The rows come from 5 hidden closed curves, with some noise, and rows from the same curve form a group. Each curve winds through 8 dimensions. The rows are also pushed far along 4 directions, which tell nothing about the answers.
In the rows, 128 means zero.
Some rows, each with its group after it:
[ 98 127  92 102 133 122 153 140  96 110 150 102 130 134 144 141 149 145
 119 121  99 124 143 142 122]	Z_682
[129 150 146 157 107 151 144 154 128 117 145  86 132 132 156 134 130 159
 133 137 145 146 130 171 147]	Z_666
[191 169 145 179 102 139 105 151 119 137 148 131 104 133 112 147  70 171
 137 146 171 134 159 150 129]	Z_666
[177 166 119 142 101 141 153 139 102 121 147 139 118 147 115 140 139 197
 162 142 127 159 149 129 102]	Z_162
[137 146 102 152 113 131 109 140 118 146 113 150 110 125 100 129 112 128
 121 104 129 129 139 105 120]	Z_462
[129 103 107 140 132 119 125 119 120 153 115 145 120 116  94 129 112  75
 124  96 122 115 117  99 144]	Z_297
[157 107 152 136 115 127  92 134 162 139 108 145 140 138  99 165  74  99
 134 129 162 115 112 123 166]	Z_462
[156 139 144 127 121 140 143 141 133 137 122 172  97 129  93 120 115 144
 138 112 127 138 120 105 113]	Z_297
[ 96 107 119 135 142 124 128 137 128 123 141  78 144 118 180 130 144 127
 107 145 133  88 136 160 138]	Z_162
[131 121 128 131 133 130 139 132 115 126 127 135 123 134 115 120 126 160
 143 109 115 124 131 112 124]	Z_682
[123 130 131 102 144 117 125 105 133  94 157 147 153 152 115 138 121 142
 124 158 126 141 130 137 110]	Z_682
[143  78 152 128 146 106 127 138 149 153 107 139 130 126 117 155  89  89
 130 123 134  80 119 128 154]	Z_162
[145 122 166 127 140 132 110 138 148 145 111 133 104 119 119 140  99 120
 107 117 145 117 109 121 133]	Z_297
[101 141 106 112 112 146 123 111 120 115 120 122 140 138 142 114 180 129
 127 127 118 161 115 120 117]	Z_162
[111 136  91 102 129 112 132 104 102 128 126 137 124 111 124 109 161  95
 137 118 102 147 130 103 115]	Z_682
[118 140 120 137 109 143 126 132 127 107 135 116 148 145 127 133 133 156
 147 127 132 148 126 138 141]	Z_682
[121 146 113  98 121 128 140 119 115 113 136 152 132 148 111 141 153 121
 117 138 109 166 119 130 100]	Z_666
[103 148 117  95 138 131 155 128 113  85 171 119 134 136 132 118 140 170
 133 129 105 152 138 136 115]	Z_682
[ 93 105  93  78 133 123 131 120 112 146  92 122 107 115 137 133 180  86
 115  88  92 122 104  85 124]	Z_297
[ 99 130  98  93 134 113 120 104 125 107 136 148 153 144 123 135 149 109
 112 145 110 143 128 126 105]	Z_162
[135 131 120 128 120 139 118 142 128 142 115 126 103 120 128 147 135 140
 120 115 136 115 117 110 121]	Z_297
[177 155 145 134 116 134 132 138 124 133 124 143 117 144 121 132 115 181
 149 144 132 144 153 128 113]	Z_297
[112 134 146 114 131 133 114 136 140 128 117 125 117 120 123 130 110 107
 114 106 131 139 112 128 145]	Z_462
[130 117 146 138 144 119 108 114 123 138 132 106 139 132 146 125 115 104
 108 148 143 118 136 156 133]	Z_666
[115  99 136 152 144 128 114 111 138 131 125 121 147 133 141 113 136 124
 111 137 135 103 126 132 128]	Z_462
[115 108 157 103 137 137 127 128 145 127 111 110 134 136 150 139 143 116
 114 136 130 128 103 140 137]	Z_297
[113 130  96 104 120 113 103 130 122 145 108 132 103  98 114 114 103  82
 135  86 124 111 134  97 154]	Z_666
[159 158 117 140 104 140 122 169 114 150 118 106  86 113 126 161 109 144
 135  99 138 129 134 121 146]	Z_462
[130 113 113 127 119 117 114 140 128 144 116 104 127 112 138 143 106  97
 138 117 137 101 136 134 168]	Z_462
[ 78 149  67 158  99 147 136 171  98 129 139  65 110 101 182 126 166 148
 109 106 129 104 145 154 136]	Z_682
[108  68 162 115 154 124 119 113 150 141 106 103 142 124 159 126 145  89
 120 130 132  89  97 129 152]	Z_666
[112 155 103 165 121 147 134 144  95 126 147  71 127 129 166 141 162 153
  95 135 128 140 141 163 117]	Z_297
[132 113 131 121 138 116 140 110 123 131 141 141 131 126 122 106 117 103
 134 138 124 119 136 133 128]	Z_666
[148 136 136 147 116 135 127 132 150 117 148 162 131 129  87 120  81 130
 141 128 148 132 132 127 142]	Z_462
[118 143 102 127 115 139 152 124 110 106 166  96 139 129 167 115 173 148
 130 165 130 136 144 164 116]	Z_162
[ 74 134 121 142 130 141 121 139 128 108 141  96 143 131 159 117 144 142
  97 127 133 125 124 159 128]	Z_682
[151 134 140 152 134 133 116 137 121 139 136  94 122 125 141 149 111 147
 118 133 143 122 140 142 136]	Z_462
[112 166  65 107 107 129 153 136  93 106 152 122 127 136 137 144 173 150
 122 139 101 161 144 138  96]	Z_666
[127 135 152 135 130 138 120 146 135 114 134 133 128 148 114 146 102 163
 118 123 136 134 122 140 127]	Z_682
[177 128 166 166 118 143 131 119 150 111 166 132 152 148 138 127 108 166
 144 192 175 120 140 172 127]	Z_162
[118 118 131 158 128 132 154 144 129 132 123 110 142 129 147 123 145 138
 127 128 118 120 128 148 134]	Z_666
[178 136 128 119 116 125 126 144 119 162 116 136  80 110 116 155 109 114
 133 119 138 116 127 114 130]	Z_162
[142 110 119 165 127 130 121 147 137 164 123 138  97  97 104 134  88  84
 102 100 144  86 126 115 148]	Z_462
[100 129  69  85 125 112 131 127 100 151  96 162  95 111 105 121 159  80
 115  83  84 130 123  78 106]	Z_162
[ 79 126 130 107 136 138 135 103 141  86 138 138 169 156 132 109 167 126
 113 147 115 162 106 142 110]	Z_666
[166 142 116 144 103 127 132 167 140 139 134 151  94 100 103 139  73 137
 158 109 150  97 144 115 152]	Z_666
[126 102 162 117 142 122 118 110 153 138 116 142 131 119 124 102 108  77
 125 131 140 119 110 129 147]	Z_162
[106  93 167 126 166 113 128  95 141 118 126 106 173 135 147  96 130 112
 129 142 120 128 125 143 147]	Z_666
[129 132 146 130 137 136 123 125 113 140 134 110 105 119 145 109 135 127
 113 127 136 124 125 136 120]	Z_666
[104 115  79 103 118 125 121 159 106 174  86 103  70  82 145 146 153  75
 106  68 106  93 117  92 142]	Z_297
[117 105 149 101 131 127 122 115 160 117 117 145 150 137 133 112 123 115
 138 141 132 117 117 128 143]	Z_297
[138 134 136 144 120 141 153 119 135  98 167 148 156 156 119 117 132 158
 138 164 139 146 133 156 114]	Z_462
[146 149 101 100 105 140 137 137 116 139 114 156  85 115 108 130 147 127
 148  98 118 145 118  86 116]	Z_162
[143 135 132 141 134 144 141 125 120 123 149 105 127 129 120 141 133 142
 117 125 127 152 122 128 131]	Z_462
[136  92 166 155 139 128 114 150 141 169 104 102 117 121 157 155 107  76
  84 139 154  83 115 168 148]	Z_297
[127 118 117 110 111 121 109 129 143 149  79 176 122 132  98 121 111  91
 139 103 121 121 122  92 139]	Z_297
[111 147 117 100 126 126 120 128 120 127 109 135 118 127 115 130 134 113
 125  99 109 159 120 108 127]	Z_162
[106 100 127  90 157 123 152  81 129 105 145 144 150 139 113 101 165 119
 134 134 100 143 110 103 108]	Z_297
[135 141  99 114 111 134 145 118 114 111 156 121 135 132 145 122 160 137
 141 158 130 136 142 144 118]	Z_162
[144 145 168 178 135 135 112 154 129 143 133  96 116 122 151 128  92 155
 101 140 157 114 146 167 130]	Z_462
[101 150 123 128 125 142 157 144 131 100 166 125 122 120 145 106 146 153
 114 141 127 131 132 154 109]	Z_666
[145 160  83  91 107 126 146 106  93 101 143 172 142 173  88 155 167 165
 156 140  96 191 132 105  85]	Z_682
[126 137 143 136 138 134 123 142 121 139 131  87 108 114 144 144 120 120
 101 116 134 136 121 144 139]	Z_297
[130 118 150 113 128 136 105  82 150 109 113 168 168 166 103 118 143 126
 142 151 133 164 102 107 118]	Z_162
[138 109 143 118 153 116 107 102 131 134 120 118 142 133 124 137 116 115
 123 128 124 128 127 114 138]	Z_462
[193 115 189 158 131 128 140 130 157 116 146 167 150 166  97 154  83 188
 162 169 155 124 127 145 120]	Z_162
[166 151 105 160  93 125 115 151 124 136 139 138 112 117 106 146  78 132
 155 126 159 113 150 132 148]	Z_682
[141 141 116 135 120 148 132 141 125 133 127 139 101 126 103 150 136 138
 111 107 129 141 112 107 113]	Z_462
[149 126 127 116 109 122 104 115 141 125 108 175 143 149  74 146  94 120
 166 114 134 149 114  92 145]	Z_682
[ 85 117  88 124 129 127 139 171  92 161 108  75  85  92 162 133 150 107
  96  72 100  88 131 128 143]	Z_682
[150 119 153 129 128 123 129 121 140 122 138 124 138 128 122 127 103 123
 156 136 144 127 124 133 151]	Z_682
[153 169 106 117 115 122 126 132 117 109 160 149 107 127 104 145 107 152
 139 137 135 143 147 124 107]	Z_682
[156 155 116 141 103 139 132 140 104 137 136 131 111 134 118 132 125 141
 139 129 138 147 139 137 121]	Z_666
[158 135 132 142 120 129 115 151 142 145 135 155  90 109  91 153  70 100
 116 110 156 112 119 121 141]	Z_297
[114  99 144 130 131 116 110 107 149 122 113 147 166 145 125 111 111 103
 134 144 135 114 125 138 144]	Z_462

New rows. What belongs after each?
[147 123 147 113 125 126 112 136 140 129 123 129 125 138 129 162 108 123
 126 145 146 119 121 142 136]	Z_462
[ 98 136 100 121 127 117 140 131 107 120 124 125 146 141 129 135 146 123
 123 120  99 147 137 135 123]	Z_162
[149 155 144 140 124 150 135 125 139 102 164 162 124 149  93 139 118 167
 122 146 146 160 115 128  99]	Z_297
[145 135  71  87  98 121 129 153 108 176  92 159  51  83 100 143 127  71
 139  68 114 104 120  67 133]	Z_162
[169  96 186 148 154 133 130  92 155 117 158 164 150 155  93 137 104 138
 130 164 153 129 104 127 116]	Z_297
[147 103 160 109 141 123 104  99 151 118 119 158 148 158 102 149 118 136
 142 145 140 128 106 107 124]	Z_682
[134 147  75 111  97 122 124 151 120 136 109 153 102 109  97 148 111 119
 157  88 117 128 137  86 143]	Z_666
[123 103 142 137 143 122 135 151 124 131 145  95 127 126 152 148 102 129
 107 134 135  85 140 167 147]	Z_682
[131 132 123 132 120 121 104 133 139 140 106 147 129 121 112 118  89 104
 133 115 136 120 141 119 151]	Z_297
[ 92 148 139 119 135 147 147 132 126 101 142  83 141 127 171  91 161 163
 124 131 113 157 135 154 129]	Z_297
[130 107 157 158 119 140 118 138 145 146 113 102 134 120 149 116 113 105
 130 126 155 109 117 152 166]	Z_162
[ 92 158  85 130 118 125 143 159 106 122 134 114 113 107 137 116 133 131
 121  95 106 133 147 132 129]	Z_162
[ 93 161  96  77 120 122 132 120 101 104 124 125 137 137 129 118 157 133
 139 111  91 183 133 119 122]	Z_462
[169 154 140 153 100 151 136 151 133 128 125 151 112 143 122 127 126 195
 150 143 142 132 143 127 108]	Z_297
[116 117 115 132 131 125 152 143 107 148 118  86 120 118 164 138 168 120
 117 120 108 119 131 144 129]	Z_666
[ 92 121  59  76 124 115 133 146 103 162  96 128  71  73 113 123 134  49
 118  43  87 108 119  68 156]	Z_462
[113 149  96  78 121 121 133 124 108 108 139 121 122 129 122 147 146 121
 137 115 106 159 124 115 127]	Z_682
[116 107 183 140 154 137 134 105 144 100 137 144 171 174 116 109 123 162
 126 146 124 150 112 143 118]	Z_682
[100 126 105 102 117 125 118 126 123 129 107 125 131 127 121 135 146  92
 132 100 114 143 107 111 144]	Z_682
[103  81 124 104 150 102 121 135 136 160  88 136 110 105 125 135 114  64
 111  89 110  79 114 101 146]	Z_162
[101 115 145 130 154 131 135  97 137 108 150 130 148 131 121  99 138 118
 113 128 120 144 109 127 121]	Z_297
[163 109 190 124 147 132 142 110 144 118 137 156 140 160 105 136 119 153
 142 151 132 144 106 132 114]	Z_682
[129 139 118 116 112 140 153 144 119 105 158 113 128 140 139 153 141 146
 133 143 132 141 124 156 128]	Z_682
[129 121 116 116 114 131 118 138 147 135 119 148 108 110 111 130 106 105
 136 106 139 107 120 107 149]	Z_297
[135 131 135 128 130 119 144 129 136 115 145 151 138 133 111 120 100 133
 143 137 128 128 138 137 128]	Z_162
[108 110 153 128 129 140 127 109 153 114 111 144 166 157 137 101 150 140
 133 150 129 137 117 135 125]	Z_297
[177 139 144 180 115 144 131 120 134 120 154 165 134 150  79 132  95 168
 151 137 153 144 127 120 120]	Z_297
[103 100 133 123 138 132 151 106 119 119 126 126 155 153 140 118 176 122
 123 141 109 137 110 139 113]	Z_682
[137 140  85  71 120 112 132 115 103 140 105 167  90 112  88 133 147  96
 158  85  95 150 118  57 115]	Z_682
[106 122  98  88 111 131 142 121 124 108 125 162 137 150  98 137 152 119
 146 110 106 151 105 104 125]	Z_682
[119 161  97  88 120 124 133 138 104 135 119 148  86 112  99 135 136 111
 125  88 102 158 121  92 110]	Z_682
[158 167  73 112 107 127 105 132 114 139 113 173  90 118  55 153  98 117
 140  72 113 163 131  54 128]	Z_462
[121  90 180  79 164 123 151  82 144 105 125 153 165 168 122 114 159 110
 129 160 103 161  96 131 110]	Z_297
[119 128 154 120 132 132 131 100 141 105 125 143 173 164 126 102 140 139
 136 156 119 166 128 146 119]	Z_297
[ 93 117 107 113 134 121 125 132 124 114 139 125 141 137 133 141 127 115
 105 129 123 112 129 145 128]	Z_682
[ 88  73 149 113 155 131 123 100 156 120 129 120 153 128 140 116 145  82
 107 131 132 103  90 128 146]	Z_297
[169  88 153 107 126 119 132 114 154 139 109 194 132 152  80 150 106 104
 157 136 134 116 102 100 127]	Z_162
[148 123 125 140 134 133 127 136 124 148 126 109 110 113 113 151 107 104
 114 106 131 129 120 115 150]	Z_462
[101 127 123 110 144 125 135 105 114 126 138  95 133 117 164  99 164 102
 108 144 116 137 130 147 119]	Z_162
[124 107 171 152 146 136 125 114 144  94 152 101 182 163 144 121 114 174
 141 162 143 126 133 165 146]	Z_682
[169 131 139 142 129 112 101 147 140 148 137 139  99 106 110 159  55  99
 122 130 165  92 140 136 148]	Z_682
[143 123 112 121 112 118 102 149 133 156 107 149  93 111 105 169  95  79
 117 109 147 101 114 112 139]	Z_682
[130 163  99  90 119 118 145 123 107 110 145 152 116 127  95 125 129 119
 146 115 105 174 132 111 116]	Z_682
[169 136 158 189 122 154 142 158 137 130 169 115 100 112 128 135  95 171
 126 139 174 102 130 153 131]	Z_297
[139 144 155 177 130 128 124 174 138 137 152 100 110 107 149 142  71 141
 100 142 163  94 151 181 143]	Z_162
[122 129 119 122 135 115 127 159 119 144 125  97  99 103 147 153 110 117
 111 111 130  95 138 136 140]	Z_162
[ 99 142 111 131 125 138 125 159 104 152 108  87  89 103 156 129 150 119
  96  89 115 121 127 126 127]	Z_462
[110 135  87 107  98 126 117 155 121 161  74 149  96 110 116 131 128  80
 118  83 111 119 125 103 140]	Z_297
[154 119 129 108 114 129 109 117 131 136 130 161 106 129 104 133 110 110
 144 129 151 113 117 109 132]	Z_666
[154 177  91 152  84 158 158 160 101 123 144 132  95 126 124 122 155 201
 161 120 129 147 147 120 105]	Z_162
[116 102 163 136 153 125 120 123 124 148 107  93 132 125 153 130 138 104
 106 120 125 120 111 142 138]	Z_682
[110  90 130 128 134 129 116 133 152 143 117 121 115 103 130 131 112  74
 111 106 144  85 103 119 160]	Z_297
[131 129 150 137 149 127 144 140 114 122 152  89 125 129 150 127 119 169
 127 133 124 118 144 151 129]	Z_682
[ 94  98 137 125 123 143 142 128 138 113 126 102 154 143 173 119 174 135
 128 147 132 113 110 158 132]	Z_462
[ 92 105 123 155 146 124  96 146 132 160 112  69 109  82 164 124 108  73
  84  94 144  76 124 137 169]	Z_297
[ 81  63 154  93 164 115 129  69 150  90 129 162 209 192 116 120 162 111
 116 164 106 140  94 134 112]	Z_682
[104 130 146 146 136 134 121 128 137 115 124 117 150 139 140 109 129 151
 124 128 128 136 126 138 128]	Z_162
[ 89 136 103 130 129 133 158 137 110  98 168 104 144 129 153 112 146 137
 115 140 116 132 143 169 124]	Z_682
[120  90 165 151 135 129 117 135 167 141 124 133 141 124 140 122  93  81
 100 149 159  84 118 167 153]	Z_297
[153 124 159 137 128 120 127 127 138 130 129 159 136 143 117 118  96 139
 144 149 142 120 140 144 124]	Z_462
[ 69 127  83  81 144 116 129 107 103 118 117 106 136 112 139  97 168 102
 124  91  79 147 130  97 133]	Z_462
[137 149 142 123 137 120 128 121 134 104 154 155 144 146 106 135 102 151
 127 150 128 150 138 139 110]	Z_162
[144 129 180  99 156 124 131  62 152  78 161 201 176 179  79  96 123 160
 147 177 124 182 118 120  85]	Z_666
[145 133 170 196 142 152 125 125 135 122 161 114 137 142 132 127 119 172
 100 157 162 131 124 159 106]	Z_297
[ 87  73 142 135 150 127 134 131 129 124 127  81 169 145 170 134 139 115
 106 136 125  90 121 169 157]	Z_682
[119 150  93 115 137 136 137 120 107 113 157 113 122 126 123 140 152 139
 104 127 112 153 133 121 110]	Z_462
[128 129  88 113 104 133 142 146 118 141 129 113  92  91 144 119 143 114
 149 108 132 100 133 114 147]	Z_162
[154 118 198 158 147 134 134 132 149 122 138 137 145 159 125 144 104 165
 118 162 147 131 119 160 112]	Z_162
[138 134 145 183 124 139  93 139 143 141 127 131 126 128 113 141  83 122
 102 129 164 118 125 141 138]	Z_297
[159 161 127 122 102 146 130 157 127 128 127 126 101 135 126 157 125 166
 137 127 140 145 129 130 123]	Z_297
[ 90 124 133 135 124 138 111 142 129 127 119  86 143 131 171 141 143 108
  91 138 140 119 118 172 140]	Z_462
[151 135 121 167 119 121 119 144 123 140 140 126 118 113 121 125  78 136
 141 125 149  99 156 137 146]	Z_682
[159 135 168 129 149 116 134 123 133 124 141 135 132 131 115 128  94 146
 140 141 129 142 141 133 126]	Z_666
[107 111 142 161 142 131  92 124 137 146 106 109 136 126 142 130 118  99
  84 125 144 112 116 137 136]	Z_297
[116  99 135 149 125 137 125 131 151 140 120 144 129 120 118 119 114  88
 115 119 144 101 106 132 145]	Z_297
[ 85 101 116  89 148 116 125 113 133 118 120 126 136 122 143 119 154 108
 117 121 108 112 115 113 124]	Z_162
